The rows of a group lie close to one hidden flat surface of 7 dimensions, which may be shifted away from zero. Surfaces can cross.
In the rows, 128 means zero.
Some rows, each with its group after it:
[153 123 109 128 143  80 118  83 153 133 160  92  98 154] : K_68
[131 111 173 121 122 102  76  98 134 103 104 129 103 113] : K_849
[ 82  86 138 117 133 109  93 138 105 112 150 134 114  63] : K_662
[ 99 124 123 149 141 134  99 127 126 152 138 133 152 109] : K_662
[108 104 121 114 125 115 113 165 137 117 146 137  96 143] : K_68
[126 143  89 113 126 152 162 177 136 124 150 131 124 174] : K_662
[148 121 202 128  78 127 141 125 117 131 110 117 133  71] : K_815
[124 124 107 125 131 147 175 158 104 134 140 128 140 109] : K_849
[106 128 136  99 145 101  60  92 121  89 124 121 119 106] : K_815
[107 150 130 140 139 121 118 125 151 146  84 138 157 159] : K_815
[129 116 147  76 112 122 153 162 122  74 109 111  94 132] : K_849
[169 140 138  89 102 126 134 138 126  76 145 136 102 128] : K_662
[113 137 117 121 158 157 131 105 102 110  62 132 143 139] : K_68
[148 173 123 125 114 115 104 103 169 144 175  71 125 187] : K_68
[127 159 175  97  93 160 110 136 122  94 111  98 140 134] : K_815
[112 148 138 172 138 181 131 108 116 172  74 130 178 139] : K_68
[150 127 138 114 112 140 163 153 123 114 121 120 111 140] : K_849
[ 94 132 143 137 128 114  96 135 136 139 112 155 156  99] : K_815
[142 130 152 110 116 145 150 122 117 104  88 104 114 142] : K_68
[108  99 154 128 117 113 124 144 130 132 129 110 105 122] : K_662
[103  93 132 139 128  90  90 138 149 144 155 137  94 128] : K_68
[167 116 110 131 150  81 122  73 134 115 125 131 101 127] : K_662
[ 96 104 150 101 134 102  90 117 116  97 104 117 110 105] : K_662
[115 120 105  82 162 139 129 106  57  63 112 146 145  47] : K_849
[127 165 127 144 113 185 129 132  97 146 152 143 187  86] : K_662
[123 123 111  98 156 104 152 122 132  91  82 115 100 160] : K_849
[110 131 172 123  90 123 121 171 151 130 122 140 130 123] : K_815
[150 127 144 109 103 123 135 136 138 114 157  92  96 141] : K_815
[120 152 105 145 123 150 146 166 152 163 156 133 148 169] : K_815
[126 147 139 106 107 146 107 148 131 113 161 107 118 139] : K_815
[105 112 126 156 136 139 126 139 133 154  95 138 128 145] : K_68
[118 114 129 119 136 114  91 114 114 106 136 147 124  89] : K_849
[ 78 154  81 136 174 149  95 119 111 134 112 155 183 122] : K_849
[124 105 173 157 103 138 106 126 111 157 142 131 139  67] : K_68
[152 131 141 143 111 146 163 130 123 143 125 122 132 126] : K_849
[104 119 157 109 116 105  89 135 148 111 112 116 106 142] : K_662

New rows, each followed by its group:
[ 77  91 219 146  71 129 128 189 170 177 110  70 102 164] : K_662
[100 134 141 118 124 106 124 151 156 120  81 146 134 156] : K_815
[102 107 177 138  98  80 130 178 177 146  95 157 119 140] : K_815
[139 110 160 139  96 180 167 161  93 135 128 134 134  88] : K_68
[139 110 189 115  77 192 174 183  85 108 109 132 124  78] : K_68
[104  89 125 140 113  92 123 177 157 155 184 142  96 127] : K_849
[124 140 128 171 132 115 178 133 163 185  69 147 158 165] : K_815
[103 156 160  91 119 136  87 135 140  87  89 118 136 152] : K_815
[172 117 147  97 121 121 115  77 102  89 164  70  84 109] : K_815
[ 88 125 162 115 114 102  95 161 141 111 109 164 141  97] : K_815
[124 141 114 146 112 174 177 179 118 160 161 137 157 126] : K_849
[111 156 171  82  82 180 143 198 105  80 113 147 161  98] : K_815
[131 137  97 146 140 155 169 144 144 160 110 124 133 191] : K_68
[152 110 135 136 144 127 160  91 115 128  79 109 115 132] : K_68
[118 129 159 118 115 109 133 140 153 116  91 131 124 140] : K_815
[144 159 123 117 115 115 111 124 160 133 174  85 120 175] : K_68
[121 107 111 157 138 143 157 150 127 158 119 142 125 142] : K_68
[ 70 118 157 130 110 138  89 159 131 144 131 123 143 111] : K_662
[109 153  95 124 155 143  68  96 113 122 154 121 154 122] : K_815
[121 124  97 108 165  82 142 124 156 109  76 134 104 190] : K_815
[122 120 133  83 133 100 130 141 119  72  91 151 112 110] : K_815
[107  95 126 139 150 114 131 109 100 133 126 119 124  81] : K_662
[183 147 131 182 105 159 156  87 100 188 208 100 175  55] : K_68
[112  98  98 137 134 150 165 178 115 133 131 160 117 126] : K_68
[140 143 109 150 134 175 168 122  99 154 123 125 160 114] : K_68
[158 119 130 139 152  93 125  69 136 122  81 122 101 148] : K_849
[ 72 129 126 112 174 139 119  99 114 111  31  95 140 160] : K_662
[135 143 164  76 112 129 177 165 124  69  47 139 122 144] : K_815
[142 156 133 142 135 134 107  75 123 143 122  98 156 127] : K_68
[154 184  90 107 119 189 153 144  98 112 187 112 170 121] : K_68
[104 127 127 132 130 126 111 140 141 139 127 124 131 147] : K_662
[113 107 107 154 140 116 121 136 145 158 143 136 119 144] : K_68
[133 164  94  77 143 141 118 135 122  66 115 141 128 160] : K_662
[119 115 113 116 155 140 144 119 105 100  75 140 118 131] : K_68
[160 102 127 125 123  96 165 119 129 123 140 115  93 123] : K_815
[ 89  62  80 150 190  98 178 112 105 157 100 109 106 120] : K_662
[112 153 124 107 111 188 144 181 116 110 126 132 146 152] : K_68
[104 116 148 137 108 125 132 170 152 154 147 122 117 135] : K_849
[125 114 195 132  91  87  56 105 154 136 171  96 103  93] : K_68
[152  85  49 121 183 101 217 122 106 121 132 125  84 139] : K_662
[140  84 149 132 107 137 165 160 113 130 138 139  96  96] : K_68
[122 138  61 124 168 139 139 127 114 123 138 141 135 153] : K_68
[ 83 136 170 134 127  92 108 140 154 133  41 169 159 126] : K_815
